The rows come from 4 hidden closed curves, with some noise, and rows from the same curve form a group. Each curve winds through 8 dimensions. The rows are also pushed far along 4 directions, which tell nothing about the answers.
Some rows, each with its group after it:
[ 11  -7 -20  11  -4  23  -6 -12 -34   2  11  -8   2  -8 -41 -24  -3  35
 -11   0   7]  Dis
[ -9 -18 -32  22  -9  13   1  13 -28 -30  24   9  -5  -2 -18 -21   1   4
 -14   3  -7]  Dis
[  4  26   7 -45  19  17   9  -8   3   3  -8 -25  12   3 -14  -3  36 -21
   2  -6 -12]  Dis
[ -9  32  11 -18  13  -7  32  -9   7  20 -13 -23 -16  35   7  28   1  -3
   9 -11  19]  Peke
[ -2   8  15  24   2  -2  12  -1   5  29 -19 -10 -42  19  30  34 -15 -14
  21  -7  48]  buno
[ 18  11   3 -15   8 -10   8  -4 -10  20 -23  13   8  -9 -20  12 -13  10
   8   2 -10]  Dis
[ -1   8  -7   6  18   8  32   0 -35  34  -7   6 -14  35  11  50 -31  -3
  -5   9  26]  buno
[ 23   7  11   3   2 -29   1  18  32  -7 -24  11   0   0  22  -1   2 -11
  27   5  -6]  buno
[-13 -14 -16   9  -5  21 -16  -4 -34  -2   8  -4   0 -15 -30 -23   5  16
  -5   9  -9]  Repa
[-11   0  -9 -12   2 -13  38  -3   8  -9   6  -6  -9  -3  16  17  11 -19
 -16 -15  28]  buno
[-10 -16 -30   7  17  12  36 -17 -44  -7  20  -9   3  -4 -16   5  -7   8
 -28   6  13]  Repa
[-26 -20 -14   0   7 -12  18  14  27 -43   8 -33  -3  -5  36 -17  31 -19
 -10   7  10]  Peke
[ -8 -37 -26  29 -16  13 -17  13 -11 -19  22  26   5 -28 -35 -40  -7  23
 -12  11 -30]  Dis
[  3  -6   7 -16  -4   3 -13  11  10   9 -18   4  -3 -19  -2 -18   3  11
  24   5 -24]  buno
[ -1  -2   4  12  -2 -15 -11   2  41   2 -11 -10 -12  18  19  18 -13  -8
   9  -2  -3]  buno
[ -8 -35 -23  16  -9  10  29  16   6 -32  30   7 -27   0  44   5  -6 -13
 -18 -14  27]  Repa
[  2   2  12   3   4  -7  -1  -3  28  -3   0 -16  -4  12  29   4  11 -11
   8   2  14]  Dis
[-42 -24 -17   2  -2   8  14  -3   7 -28  27 -23 -13   2  13   0   6  -8
 -26  -7  -1]  Repa
[  4  22 -11 -24  27  28  22 -21 -18  24  -3 -35   7  21 -33  16  20   5
 -19  -3  20]  Dis
[-12 -24  -4  14 -15  10 -23  -1  -8 -14  13   6   0 -22 -20 -30 -20  29
  -1   4 -36]  Repa
[ -7  -9   7  42 -12 -13  12  24   7 -24  14  14 -29  17  43   2 -29  -8
   5  -4  16]  buno
[  8  11  37  -2   0 -34 -17  18  37   7 -36  12  -1  -8  33  -2  -7 -10
  45  11 -23]  buno
[-19 -11 -31 -15  -7   4  12 -16 -20 -11  27   5  15 -14 -23  -2  20  -8
 -32  -6  -1]  Dis
[-20  -3   3  26  -6   5  22   8 -21 -15  10   8 -31   0   6   0 -24   2
  -3 -16  15]  Peke
[-20   3  -4 -16  -6 -10  -2   5  16 -10   0 -10   4   3  -2  -1   8   2
  -6  -3 -14]  buno
[ -3  -9 -29  -7  13  10  41 -21 -40  -2  13  -6   2 -11 -21   5  -2  17
 -28  -6  21]  Repa
[ 15   3  -4   2  22   3  29  11   8   5 -15 -16 -12  19  29  27   5 -14
  -1   1  40]  Repa
[-16  11   9  -4   6  -2  24  -8  -8  -9  12   2  -5   5   2  10  -5 -16
 -12 -17   0]  Peke
[-13 -24 -17  17   0  11  24   5   1  -9  21  -1 -26  15  33  25 -18 -12
 -21 -11  26]  Repa
[ 19   2  10   9  -8  15 -32  -9 -33  27 -17  11  -3 -17 -29 -19 -13  30
  29  10  -8]  buno
[ -4 -14  -9 -22   6   4   6 -13   6 -13   9 -12  20 -33  -7 -10  30 -14
 -22   2   0]  Peke
[  9  13  -2 -16   5  -1  17 -12 -18  18  -3  12   8   0 -18  17  -6   4
  -8  -6   6]  buno
[-26 -23 -15   4 -13 -18  -6   4   6 -35  17   9   5 -19  15 -13  12 -12
 -10   2 -14]  Repa
[ 13  -1   3  25 -14  -9 -15   7 -24  16 -18  19 -16   8  -3  10 -57  36
  21   6 -12]  Dis
[ 23  12 -12  -1  17   0  10 -21  -8  18 -10 -10   7  18 -12  24   7  -8
  -5   1  20]  buno
[  5  24  19 -36   2 -11 -13 -12  12   6 -18 -10  22  -6 -24 -24  11  22
  22   3 -41]  Peke
[ 10 -13  11  12 -19 -30 -20  15  25  -3 -14  22  -2 -21  21 -15 -12   8
  32  12 -20]  Peke
[ -9 -15 -13   7 -22 -13 -19   2 -19 -19   4   8  -4 -10   7 -11 -22  22
   7   3 -19]  Dis
[ 15  12  -4   3   2   9  -5 -13 -20   4   5   3   9  -3 -29  -5   7   2
  -9  -6   7]  Repa
[-11 -26  -2  17 -20 -23 -10  17  22 -33   5   3 -11 -23  45 -29  15  -3
  20   7   6]  Dis
[-14   2 -10 -12   4  19  14 -10  -3  -6  20 -19  -6  11   6   5  28 -26
 -15 -12  15]  buno
[ -3  14  18  -4  -1 -17 -14   5  29   8 -16  -5   2  15   0  10 -21  11
   7   0 -20]  buno
[ 33  10  14 -13   2   2 -15  -5 -16  39 -24  32  21 -19 -29  -6  -6  17
  23  15 -24]  Dis
[ -5  -9 -14 -16  -3  -4   8 -12  -9 -24  11  -2  16 -26 -22 -24  11  15
 -18  -6 -14]  Repa
[  3 -19   0 -12   3  19 -28  -4   7 -18   5 -17  27 -32 -21 -39  19  11
  -7  12 -35]  Peke
[  4 -21 -24   6  -3   7  23  21 -20 -14   5  18 -17   3  24   6  -9   6
  -1  -3  21]  Repa
[ 20  -2  -2  31 -10  -6 -20   4 -27  21  -6  36   0   8 -14   9 -42  20
  13  13  -7]  Peke
[ 22  15   9  27  -1  10  21  13 -14  17 -12   7 -42  18   6  19 -33   1
  18 -13  32]  Dis
[-15  -1  10  -3 -23 -11 -13   1  28 -22   7  -7 -12 -12   1 -35   3  15
  17 -11 -21]  Peke
[-16   7 -15 -15   6   2  30 -14 -19   0   9 -16  -6  16  -7   5   5  11
  -8  -6  12]  Peke
[-19  25  28  -3  12   0  17   6  13   5 -14  -9 -17  15  13  19  -2 -22
   8 -15   4]  Peke
[-18 -31   9  -4 -23  -3 -33   2  39 -23  17   4   8 -38   6 -40   6   7
   7   2 -44]  Dis
[ -9 -23 -38 -13   6  19  23   6 -30 -13  15   1   1   1  13   6  14  -3
 -21   2  16]  Repa
[-14   1  -7   0  -8 -11   8  -5  28 -25  16 -24  -5   8  12  -7  27 -16
 -10 -12  18]  Peke
[-18 -33 -18  31 -26 -21 -13  11  -5 -39  19  26  -5 -28  11 -25 -15   6
  -4   4 -13]  Repa
[ -6  25  23 -30  -7 -11 -20 -11  10  11 -19   1  13 -10 -31 -20   6  18
  21  -7 -40]  Peke

New rows, each followed by its group:
[ -9 -41 -21  48 -16 -15   2  22  11 -34   8  15 -14 -20   6 -25 -28  25
  -5   9  -4]  Dis
[ 10   0   0  13  -4 -17  10   8   0  24 -17  17 -16  11  22  26 -22  -2
  20   9  19]  Peke
[ 14  11  34  -7   0 -38 -15  15  52  12 -37   9   2  -3  31   3  -8  -7
  43  11 -23]  Peke
[ -6  10  16  36  -1  -1  25  13   4  16 -13  -1 -51  15  25  22 -22 -14
  20 -11  44]  Repa
[  8   3 -11   3  -7   7 -10  -2 -35  17  -5  16   6   6 -38   0 -31  40
  -3   5 -14]  buno
[  0  15   9 -11   4  17 -16  -7 -18  22 -14  -9   1   2 -18  -5  13   6
  17   4   0]  buno
[-19   1   4 -22   5 -15  28  -4  34 -16   0 -30 -18   1  35  19   2 -22
  -9 -17   9]  Dis
[ -1 -29 -18  -4 -11  17 -38   1 -23 -13   7   8  21 -30 -27 -37   6  25
  -2  15 -37]  Repa
[  5   8  12 -23  -5  -9 -31   6   3  -3 -19   2  15 -10   5 -24  20   2
  33  13 -31]  Dis
[-34  -6  -1  -9  -2  -8   8   6  48 -42  14 -33 -10   8  26 -11  21 -13
 -13 -18  -5]  Repa
[  0 -10 -12  15 -11   5  -6  -1 -21   9  -4  -1 -10  -8 -12 -11  -3  28
   7   5  20]  Dis
[ 37  34  41 -24  22  -7 -14  -9  18  33 -43  -5  21 -14 -21  -5  14  -3
  31   7 -15]  Repa
[ -6  -3 -15 -30   3 -11 -20  -4   0 -30   4  -4  44 -19 -28 -31  28   2
 -12  11 -54]  Dis
[-12   8  18   2   2   0  -3   0  15  10 -10  -7 -12   8  -1   5 -17   5
  10  -2 -16]  Repa
[ 17 -11 -10  12  -8   7 -15  -9 -25  -7  13   6   8  -6  -5 -23  -2  20
   4   8   1]  Dis
[  7  10  -3  -6  11 -12   0   4  -1   3 -14   4  15   9 -16   7  -5   3
   1  10 -21]  Dis
[ -8  34   7 -40  22  17   6 -11  19  24  -8 -22  16  21 -31  18  43 -30
 -11  -7  -5]  Dis
[-20 -11   3   4  -9   1  -4   5   9 -23   7 -11 -12 -25   4 -31  19  -8
   7  -4  -5]  Repa
[  5  -2  13   0  -8  -1 -27   3  -7 -19  11  12  22 -16  -9 -37   1   9
   8   8 -39]  buno
[ -1 -17  -6   8 -15   0 -10  -4  -3 -18  22  21   3 -21   0 -15   1 -10
  -8  -7 -11]  Repa
[-16  -6 -30 -19   5   5  17 -11 -37  -2  14   7  13  -2 -14  12  14  -6
 -23   0   4]  Repa
[ 39   6 -10  19  17  24  10   2 -40  35 -20   8  -6  17 -15  23 -27  26
   4   9  35]  Repa
[  6   7   2  10  -7 -18 -20   6  29   4 -13   5  -3  21   2  13 -12  -2
  13   1 -15]  buno
[-22 -14 -14   3  -9 -15  28   8   5 -20   9  11 -18  -5  29  12   0 -16
  -7 -11  19]  Repa
[-17  31  31 -15  20   2  16   4  13  15 -22 -15 -12  18   9  23   5 -24
   8 -10   3]  Peke
[ 15  12   3 -18  -9   7 -15 -20 -34  38 -11  18   7  -6 -31  13 -28  26
   9   0 -19]  Dis
[ -3  33   5 -38  20  23  -1  -7  -3   4  -2 -24  15  23 -23  -5  45 -19
  -2  -6  -9]  Repa
[ 10 -19 -15  41 -31  -8 -20   2 -17 -26  19  17 -10 -15  -4 -31 -19  28
   3  -3   7]  Dis
[ 26  32  42  -8   3  -2 -13  16  38  14 -31  -3 -11   4  -3  -9  -1  -8
  37  -9 -20]  Dis
[-11 -32 -21  39  -5  -8  10   6 -25 -28  11   1 -12 -24   6 -19 -10   8
  -7  12  15]  Repa
[-11 -44 -30  31 -19  11 -11  13 -22 -25  22  12 -13 -20   7 -19 -15  18
 -10   7   4]  Repa
[  1  -1  -5  10  -1  12  15   9   1  24  -2   8 -29  27  12  32 -27  -5
   3  -7  14]  buno
[ -5 -13  -3 -18 -20 -10 -14 -12  -2 -15   7   4   5 -32  -3 -17 -12  16
   1  -5 -32]  Dis
[-10 -20 -39  15 -11   1  -7  -3 -19 -15  19   4   0  10 -17   3  -6  10
 -19   2  -2]  buno
[ 27   7 -10   4  24  17  20   1 -23  25 -18  -7  -4  21  -1  28  -7   5
  -4   5  37]  Repa
[ -3   5   0  12  13 -20  33  24  26 -15  -6  -7 -19  32  50  25   0 -31
   5  -1  25]  buno
[  4   1  17  20   5 -20  10  13  32  16 -22   0 -18  12  39  17  -1  -7
  26   7  32]  Dis
[ -7  33  45  -8  11 -11  21  14  47   8 -25 -16 -30  19  38  15   4 -28
  30 -19  10]  Peke
[  6 -22  -4   9 -17 -12   0  32  11 -38  -1  24 -13 -20  28 -33  -6  16
  21  -4 -14]  Repa
[ -8 -11 -12  30   3   1  13  -9 -24  -5  16   5  -7   6  -1  10 -25   1
 -14   5   6]  Repa
[ 23  19   2  -3   8  12  -5 -16 -22  19  -5   3  12   1 -35   4   4   2
  -3  -4   6]  Repa
[ -9  31  19 -44  28   3  10  -7  12  29 -12 -13  22  31   2  36   9 -22
  -4   5 -20]  buno
[ -9 -20 -19  12  -4  -4  11   2 -13 -12  10  -1  -8  -4  25  -5  14  -2
   1   8  30]  Dis
[ -2  22  39 -29  -6 -27 -11  -5  49  14 -24  -5  -5   0  27  21  -5 -18
  24 -14 -22]  Dis
[-14 -36   3  19 -26 -31 -23  22  23 -44   1  19  -2 -42  35 -44  -7   9
  23  11 -30]  buno
[ 16  32   7 -27  25  21   4 -19  -5  32 -16 -30  13  20 -34  11  21   5
  -4   0   7]  Dis
[ -3 -21 -11  12   3  -4   1  -1 -12 -24   3  -6   9 -33  -7 -30  10   5
  -2  14  -5]  Repa
[  4 -14  -4  29 -19  -7  -5   0   4 -29  16   8 -12 -24   2 -24  -3   2
  -4 -13  13]  Repa
[ 12  13  36   9  -2   2 -13  14  15   9 -24   3 -17  -7   1 -17 -17  12
  36  -3 -16]  Peke
[ 27  21  29  -7  17  21 -20   1  -2  38 -33  -7   7   3 -24   1 -11  16
  22  12 -19]  Peke
[ -8  -3 -13 -11   8   5  44 -14 -23   4  14   0  -6  -3   4  20  -1  -9
 -18  -8  22]  Peke
[  1   7 -10   0  -3  -4  -2  -6 -35  17  -8   5  -7  20  -3  24 -30  17
   5   3   3]  Dis
[ 12  33  50 -27   7 -17   1   0  37  14 -27   3   1  -6   7  -6   5 -12
  36  -9 -27]  Peke
[ 21  33  25 -14   9  15 -20   5  15  30 -26  -1   5   7 -41  -8   9   3
  22  -2 -23]  Dis
[ -2 -13 -16 -14  -8 -24   3   1  27 -34   9   1  11 -22  13 -16  37 -25
  -3  -5  -5]  buno
[  1 -18  -6  32 -22 -18   6   6  -1 -27   9  19 -14 -21   0 -20 -28  27
  -1 -12   1]  Repa
[-26 -13  12 -11  -3 -19 -21 -12  17 -27   5 -17  18 -30  20 -27  26 -12
   5  11 -21]  buno
[-23  -6   0  14  -2   6   2  17  13   6  -4  -5 -26  17  13  12 -12  -4
   7   1   2]  Dis
[ 22  11  13 -24   1   8 -10  -9 -10  16  -6  20  17 -20 -25 -12  12  -3
  11  -4 -20]  Repa
[ 30  26  12  -3   8  26 -30  -6 -21  31 -20  -3  14  11 -46  -7  -3  24
  12   5 -13]  Repa
[ 17   3  -1  27  -7  19 -16   4 -18  11  -3   3 -15  10 -22  -7 -18  22
   7  -3  11]  Repa
[ 14   6   0  20  -4  -4  -3   4 -29  27 -20  14 -18  20  -6  26 -59  31
  16   6  -1]  Dis
